The groups are shells around one centre, one inside the other: the same stretched ball of 6 dimensions in 10 sizes.
Known rows, each followed by its group:
[ 20   1   1  -4   5  -4   3  -4   2  12 -24]	(5)
[ -5   5  25  27 -25  -6  13  16  -6   6  10]	(1)
[ 17 -25 -12   6   8  -1 -11  12  -8  -1 -27]	(8)
[  1  -6   5   5  48  25  -1  25 -38  -5 -13]	(2)
[  9  10  -9   1 -29  11 -14  21  34   3 -47]	(1)
[ 24 -23   5  -2   3 -17 -13  -4  -2   3 -26]	(3)
[  5 -12   7  28  -9  -7 -17  -9  -4 -19 -25]	(3)
[ 14 -10 -20 -11  30  26 -17  30  -4  -1 -46]	(1)
[ 18   6  -4  -6  11   4   7   2   0  15 -24]	(4)
[ 17 -47   6  27  19 -23 -21 -17 -34 -22 -13]	(6)
[  6   3  -3  -3 -16  17 -22  34  24  -2 -46]	(4)
[  4  -8  21  38 -28 -24   8 -14 -10  -3   8]	(6)
[ 26 -44   2  19   2 -34  -8 -19 -21  -3  -8]	(6)
[  1   6  10  26  23   6   8 -15 -29  -9  -8]	(7)
[ -2  14  -7   3 -10  29  -4  43  14   4 -32]	(2)
[ 18 -12  -8  11 -20  -8 -31 -10  24 -14 -54]	(6)
[  4 -13  13  26 -15  -8 -18   1  -2 -16 -22]	(5)
[  1 -26  17  44   2 -15 -11 -15 -31 -25  -2]	(9)
[ 34 -28 -29   4  13 -14  -6 -19  -6   4 -34]	(2)
[-12   7  26  52   6  -2   0 -27 -31 -29  -1]	(2)
[ 17 -15  -9   3  12   1   1  13 -12   8 -18]	(7)
[ 18 -15  -9  20   7  -9 -13 -25  -7 -13 -33]	(7)
[ 20 -33 -11   1  49   6 -20   4 -32 -12 -33]	(9)
[ 15 -18  -9  24  24  -5  -7 -23 -25 -14 -23]	(8)
[ -5   8   9  30   2  10   4   2 -15 -10 -10]	(7)
[ 18   0 -19   6  11   7  -9 -10   3  -3 -44]	(5)
[ 20 -32   2  30 -10 -31 -14 -30 -11 -14 -17]	(1)
[ -5  13   8  25   8  15   2   3 -14 -10 -16]	(7)
[ -7  -7  20  58  14 -11  15 -32 -50 -21  19]	(2)
[ 14   7  -2 -11 -14   9 -14  21  27   8 -46]	(7)
[ 10 -13  -1  13  23   3   5   5 -27   1  -8]	(8)
[ 16 -21  -4  -9  17   8 -14  30  -7   4 -29]	(5)
[ 14 -18  10   4  14  -2 -31  -2  -4 -18 -43]	(9)
[  6 -19  12  26  10  -6 -19 -10 -19 -22 -22]	(3)
[ -3 -15  12  36  32   4   2  -4 -48 -19   3]	(0)
[ 27 -14  -8  -4  47  -3  -4 -23 -25   0 -30]	(9)
[  6  20  10  10 -15   3   2  -2  13   4 -26]	(5)
[ 24 -16  -4 -16 -14  -7 -13  25  20  16 -34]	(4)
[  9 -25  -1  37  42  -6  -3 -30 -51 -23  -6]	(4)
[  4 -13 -14  36  22   8 -10 -17 -27 -25 -26]	(6)
[ 11 -13   7   3  14   2  -2  18 -16   4 -12]	(8)
[ 22  -8   2 -22  -6   0 -15  26  20  15 -39]	(0)
[  9  -9  -2  13  46  12  -2  -5 -36 -10 -18]	(3)
[  4  -9   6   8 -15   5 -10  34   6   1 -20]	(5)
[  1  16  14  25  -6   2 -11 -21   3 -17 -32]	(9)
[ 26 -17 -21 -27   1  13 -30  37  27   7 -62]	(6)
[ -4 -22  15  35  11  -2  -6   9 -34 -18   2]	(4)
[  7   0   2   8  10   7   8  12 -13   7 -11]	(8)
[ 11 -13  -5   5 -15   3 -18  23  13  -2 -36]	(3)
[ 40 -36 -16 -25  31 -11 -22  -1  -3   8 -47]	(2)
[  5  -2  16  -5  -3  10 -18  32   8  -1 -32]	(0)
[  8 -27 -10  39   3  -8  -3  -7 -26 -14  -8]	(1)
[ 36 -33 -19  -6  10 -18 -20 -14   2   2 -43]	(4)
[ 24  -6  -3  -2  23  -6  -8 -22  -7   0 -35]	(3)
[ -3 -18   8  32  38  10 -10  -2 -45 -26 -10]	(1)
[ -3   8  20  34  32   4  12 -24 -42 -14   3]	(9)
[ -1   5   7  36 -15  -3   2 -11  -6 -11 -12]	(0)
[ 17  -4  -8  12  14  -1 -12 -21  -4 -10 -39]	(8)
[ 15  -5   3  23  -8 -16  -8 -30   0  -9 -26]	(0)
[  0   9  27   2  -2   8  -4  24   0   3 -15]	(0)

New rows. What belongs after each?
[ 13  -5 -22  -4  47  28 -12  13 -18  -6 -44]	(6)
[ 29 -31 -29   7  13  -8 -14 -10  -6  -3 -39]	(9)
[ -1   9   1  -1   8  27  -3  40  -1   4 -25]	(4)
[  8  17  -3   4 -28   9 -10  12  32   3 -43]	(9)
[ 20 -16  -5   9  17  -8   5  -7 -19   6 -12]	(3)
[  9 -12   8  24  42  -3   8 -21 -47  -9  -1]	(0)
[ -5  -8   0  29  13  16  -1  20 -25 -12  -9]	(9)
[ 21 -14   5   2  -3 -11 -35 -15  15 -15 -54]	(6)
[  2  -8  30  39 -10 -23   1 -25 -20 -13   4]	(1)
[  8  15  13   9  -6  -1   7  -5   2   7 -16]	(5)
[ 26 -27 -10  -7  15  -6 -23   2  -1  -2 -42]	(8)
[  2  13   9  27  32   9  -5 -33 -25 -23 -28]	(6)
[  4   1   4   8  30  16   7  15 -27   2  -9]	(5)
[ 27 -15   4   6   0 -24  -8 -28   0   2 -27]	(9)
[ 18 -31 -22  21  12  -5  -3  -2 -21  -5 -17]	(1)
[ 24 -14 -17  -8  28   6 -19  -1  -3  -3 -48]	(8)
[  4   0  -1  28  30   7   3 -19 -31 -14 -15]	(3)
[ 20 -32 -18  -4  27   6  -8  26 -20   5 -22]	(6)
[ 11  10   7  13  -2  -4  -5 -20   4  -5 -30]	(3)
[ 16 -21   7   8  26  -4 -24 -12 -17 -18 -35]	(5)
[  6  33   7  -8 -10  18   3  16  23  13 -36]	(1)
[ 15 -19  -2  16 -22 -14  -8   6   5   1 -19]	(5)
[  8 -11  12  11 -14  -8   1  18  -2   7  -7]	(3)
[  9  -9   2  16 -25  -5 -15   8  14  -6 -30]	(3)
[ 13 -16  -2  18  -5 -10   6   2 -11   5  -6]	(5)
[ 14 -24   2  31  37 -12  -7 -37 -42 -22 -14]	(0)
[ 10 -10  -8  19  34   6   5  -8 -33  -5 -13]	(3)
[ 10 -32   2  30  -2 -16 -10  -3 -21 -12  -8]	(5)
[ 20 -34  -6   7  16  -7 -25   2 -12 -12 -34]	(3)
[ 10   2  18  -8 -11   0 -12  22  15   7 -29]	(5)
[ 13  -6  -4 -10  53  22  -9  14 -26  -2 -32]	(1)
[ 18 -13 -10   2  21   2   4   5 -16   8 -18]	(3)
[  5   7   7  -6 -18  12  -8  37  20  10 -30]	(5)
[  2   6  18  12  21   8   0   0 -20  -6 -14]	(8)
[ 33 -44 -25 -10  14  -6 -36   9   4  -6 -55]	(2)
[  2   5   1  -6 -21  20  -6  55  21  12 -28]	(2)
[ -3 -11  10   6  20  21 -13  41 -19  -8 -18]	(2)
[ 11  11   0   6 -13   1   1   1  14   7 -28]	(3)
[  7  -2   1  37  29  -5  18 -35 -42  -8   3]	(2)
[  2  -8  26  19  -6  -8  -2   9 -13  -3  -2]	(3)
[ 21 -19  -1 -18   4   2 -15  33   7  12 -33]	(4)
[ 12 -24 -12  17  22   3  -7   4 -25  -9 -19]	(7)
[ -6   3  -3  41  34  17   5 -16 -41 -23 -10]	(2)
[ 12   8  -5  -7  -7  12  -2  25  16  13 -33]	(3)
[ 27 -25 -15 -15   2  -1 -22  20  13   7 -46]	(5)
[ -2  -3  15  22 -11   2   4  22 -10   0  -1]	(3)
[  9 -21  10  34  15 -16  -1 -25 -34 -15  -3]	(7)
[ 17  10 -15  -4   4  10  10   8   7  17 -28]	(2)
[  9  19   7   5  -4   5  -3  -7  11   0 -34]	(3)
[ 12 -31  11  35 -26 -30 -15 -15  -6 -14 -10]	(2)
[ -9   2  11  23   7  21 -11  23 -13 -16 -20]	(9)
